There are 3 ways to turn a row about zero (a turn may also mirror it). The second row of each pair is the first, turned, with some noise. The first 27 pairs use one turn. New pairs use 3 turns, one after the other, and a turn may come again.
Known pairs, each followed by its turns in order:
0.4; 24.1; -2.7; -7.1; 2.2; 21.7; -2.5; -7.8
15.3; 26.0; 10.7; 12.5; -3.8; 0.4; -9.3; 2.0
(0)

-7.1; -6.9; 6.7; -10.5; 5.3; 15.3; -17.5; 27.2
-5.2; -4.6; 8.9; 0.5; -30.3; -21.1; -5.4; 4.0
(0)

-28.0; 6.7; 39.8; 27.2; 20.0; -2.2; -18.9; -25.8
0.3; 26.8; -19.3; 39.0; -31.2; 6.5; 21.6; -21.2
(1)

1.2; -14.7; -17.3; 13.8; -12.0; -12.4; 24.2; 15.6
-0.2; -24.8; -26.6; 13.1; -2.3; 15.1; 12.9; -1.7
(0)

8.0; -2.9; 13.6; 18.5; 3.3; 16.9; -11.3; 27.3
19.6; -5.5; 1.6; -11.9; -22.8; -21.8; 1.4; 20.0
(2)

-42.1; 7.5; -6.1; -1.2; 16.7; 25.4; -4.2; -4.2
18.5; 11.9; -15.3; 22.4; -2.9; -4.8; 36.0; -16.0
(2)

-3.3; 8.0; 1.6; 30.0; -1.4; 9.7; -2.5; -16.9
17.8; -2.2; -11.8; 9.1; -20.8; 0.1; -7.4; -14.3
(1)

-1.4; 14.3; 12.2; -5.9; -20.8; 3.2; -7.3; -8.3
12.4; 7.8; 12.4; 1.0; 0.4; 23.3; -1.0; 6.4
(2)

-11.5; 9.7; 17.0; -11.4; 3.9; 26.2; 2.3; -7.8
-0.8; 24.5; 20.0; 8.9; -3.8; -9.1; 4.4; 14.9
(0)

-3.2; 20.7; 5.4; -26.3; -14.3; -0.7; 17.4; -5.0
-0.7; 1.9; 26.3; 24.4; 10.8; 18.4; -2.6; 2.9
(0)

7.6; -15.7; 16.2; 9.1; 0.5; 14.1; 4.0; -11.6
-0.6; -7.7; 3.9; -3.3; -29.6; 1.4; -4.9; -11.8
(2)

16.3; 7.6; 7.5; -0.5; -8.5; 7.1; 10.6; -7.6
-0.8; 14.1; -1.6; 2.3; 2.2; 21.1; -2.6; 8.8
(0)

9.6; -21.0; -14.5; -1.3; 30.3; 4.0; -0.8; 16.1
-8.3; -14.3; -13.8; 13.7; -1.3; -34.0; -5.4; -2.5
(2)

-4.9; 5.9; 15.0; -20.9; -8.8; 0.3; -19.5; -2.6
10.3; -8.6; 13.3; 18.6; 5.4; 18.4; 0.7; 10.7
(2)

2.7; 1.8; -3.6; 19.9; 6.7; -18.1; -32.8; 8.6
-13.0; 2.7; -22.9; -18.4; -9.9; 1.0; 7.0; -27.2
(1)

9.0; 6.1; -14.5; -1.9; -3.6; 10.2; -1.7; 7.8
-3.3; -11.9; -1.2; -5.8; 6.5; -2.0; -19.5; 1.7
(1)

13.7; 38.9; 3.5; 11.3; 34.1; -28.2; -16.5; -4.2
40.1; -8.7; 6.2; -25.7; 23.1; -2.9; -31.4; 11.9
(0)

-10.0; -22.6; -15.6; 11.9; -12.4; 1.9; -4.4; 5.6
-24.2; 8.4; 10.9; -0.1; -7.2; -13.3; 22.0; 8.6
(2)

21.1; -10.5; -4.5; 11.6; -15.5; 5.5; -11.1; -16.7
-8.5; 4.8; 31.4; -5.0; -9.7; -2.1; -10.6; -3.3
(2)

13.7; -6.5; 4.0; 7.4; -1.6; -13.8; 4.4; 5.8
7.1; 5.8; 7.0; -14.8; 4.6; 3.6; 6.9; -10.8
(1)

2.1; -0.7; 14.9; 8.0; -7.8; 26.1; 3.7; 12.9
5.9; -8.2; 10.1; 16.7; 13.4; -6.9; -10.1; -17.1
(1)

11.3; -13.5; 16.0; -23.4; -12.6; -2.9; 2.4; 3.7
-8.3; -9.6; 0.6; 12.6; -8.0; 16.5; -15.1; 17.3
(2)

1.7; 4.2; 1.9; -20.3; -0.9; -2.8; -3.5; 17.3
0.3; -11.9; 16.5; 4.8; -14.4; 2.4; -9.6; -0.8
(0)

-14.7; 7.5; -7.3; -14.4; -8.0; -0.9; -5.4; 32.0
0.2; -17.5; 9.7; 21.7; -17.7; -9.5; -10.8; -4.0
(0)

-6.8; 2.3; -18.8; -5.3; -11.1; 3.9; -14.2; -13.0
-5.9; -11.2; -11.3; -4.5; -13.3; -18.4; -7.1; 9.7
(1)

-11.7; -18.1; 3.2; 27.0; 14.0; -31.6; -13.1; -13.7
7.7; 21.0; -28.4; -14.2; -13.0; 0.9; 28.4; -10.1
(1)

7.9; 36.7; 0.3; -10.2; 29.9; 21.8; 44.0; -8.7
14.2; 0.2; 12.2; 24.0; 3.7; 43.8; -33.7; 26.0
(1)

New pairs, each followed by its turns in order:
-7.8; -21.3; 2.0; -4.0; -4.8; 4.3; -10.9; -21.4
-14.2; 11.5; 12.1; 11.7; -14.0; 7.8; 13.6; -0.6
(1) (1) (0)

0.5; 5.5; -7.6; -29.3; 5.6; 2.8; 4.4; 3.2
7.9; 15.1; -3.6; -2.5; -3.2; -0.8; 7.7; -25.1
(2) (1) (0)

-7.7; 10.6; 4.9; 10.6; -0.7; -9.0; -3.4; -14.8
-11.4; -12.1; 11.1; 14.0; -4.1; 3.9; -3.4; -3.0
(1) (2) (1)

6.3; 10.0; 17.7; 5.6; 22.0; -6.9; 22.4; 2.9
19.2; 16.2; 4.6; -17.0; 11.1; -0.9; -6.4; 20.7
(1) (0) (2)

5.9; 6.8; 18.6; 5.7; 2.3; 7.8; 12.7; 24.0
-20.6; 17.2; -4.5; -3.0; 14.3; 13.6; -0.9; -13.0
(1) (2) (0)

20.0; -4.3; 4.9; -18.6; 6.4; 1.8; 9.7; 26.1
9.3; -7.0; 18.0; -0.9; 8.1; -1.2; 25.2; -24.3
(2) (1) (0)

11.4; -8.0; -16.1; 4.2; 23.1; -2.8; 7.9; 3.3
13.8; 3.9; 17.1; -0.8; 8.8; -2.9; 21.7; 8.9
(0) (2) (2)

24.1; 12.6; 15.3; -12.9; 40.2; 6.3; -20.6; 7.8
19.0; -26.9; -14.1; 2.1; 0.5; 37.0; 26.3; -3.3
(0) (1) (2)

3.8; 12.3; 1.0; -12.2; 0.7; 5.5; -0.8; -7.3
-6.3; -3.6; -7.6; -8.0; -6.0; -1.3; 14.8; -3.4
(1) (0) (1)

2.0; 1.0; 2.1; 9.1; -1.3; -22.4; 14.5; 8.0
2.7; -3.7; -16.3; 1.3; 6.2; -15.8; 15.2; 8.1
(2) (1) (2)

3.5; 7.4; -2.9; 25.7; -19.1; 29.3; 1.5; 7.1
-18.2; -0.8; -2.0; 8.6; -7.9; -0.6; -8.0; 38.5
(1) (0) (1)

2.4; 8.4; 1.2; 29.1; -1.9; -23.5; -3.9; -13.2
-23.0; -16.9; -20.9; -2.6; 9.2; 6.2; -6.8; 14.5
(0) (1) (1)

-16.0; -3.7; -27.1; 29.8; -37.6; -24.1; 1.4; -3.3
18.8; 15.9; 22.8; 14.5; 22.2; 20.6; 17.1; -43.3
(2) (0) (1)

-0.5; 13.1; -8.1; -21.3; 1.8; -8.0; 22.4; -9.6
-6.4; 7.7; 11.5; -9.9; -1.3; 8.3; 22.4; 26.8
(1) (0) (2)

8.1; -24.8; 18.7; -13.7; 4.3; -0.2; -2.0; 30.7
8.3; -11.2; 17.3; -18.9; 3.4; 14.7; 31.9; -5.8
(2) (1) (0)

-1.2; 6.1; 19.9; -17.6; -22.4; -6.8; 6.0; 1.2
4.2; -14.2; 11.6; 0.5; 14.6; -23.3; -10.5; 9.3
(1) (2) (1)

-26.6; -42.1; -37.2; 0.7; 14.4; 9.7; -11.6; 5.6
-20.8; -16.1; -27.6; -1.6; -5.9; -49.4; 1.8; -16.3
(2) (0) (2)

7.7; -10.2; -21.2; -1.2; -18.9; 32.1; 33.9; 8.1
-4.3; 20.9; -2.1; -19.4; 14.9; -23.3; 35.8; -9.3
(1) (2) (1)

-1.9; 9.7; 12.7; -15.1; 12.3; 9.7; 2.6; 13.2
-6.9; 9.8; 7.9; -8.0; 20.4; 0.6; 7.1; 11.9
(0) (1) (0)

-12.7; 16.1; 8.1; 5.7; 20.0; 21.1; 8.2; -11.4
-1.9; 12.5; -10.3; -16.1; 11.3; 6.6; 4.2; -32.0
(1) (1) (0)

3.0; -2.8; 28.6; 4.1; -23.0; 10.9; 11.9; 12.3
-26.9; 22.0; 7.4; -2.3; -7.0; 2.9; 13.1; -18.1
(1) (2) (0)

-3.6; 42.4; -0.6; 13.9; -10.3; 10.0; -41.5; 24.9
-8.1; -1.0; -24.7; -17.2; 28.0; 21.4; 10.8; -45.3
(1) (0) (2)

-17.2; -6.6; -8.3; -4.9; 15.9; 8.6; -3.4; -8.5
3.1; 10.3; 10.1; -4.7; -10.5; -11.6; 6.0; -15.6
(0) (2) (0)

-11.6; 45.5; -19.1; -16.8; 4.6; -4.2; -1.3; -21.0
-20.3; 10.9; 16.2; -25.2; 13.6; 13.4; 39.4; -4.8
(1) (0) (2)

13.4; 2.0; 24.4; -4.5; -3.4; -6.5; 12.1; -3.2
7.4; -8.8; 4.8; 4.0; -12.4; -14.8; -17.2; 12.2
(1) (0) (0)

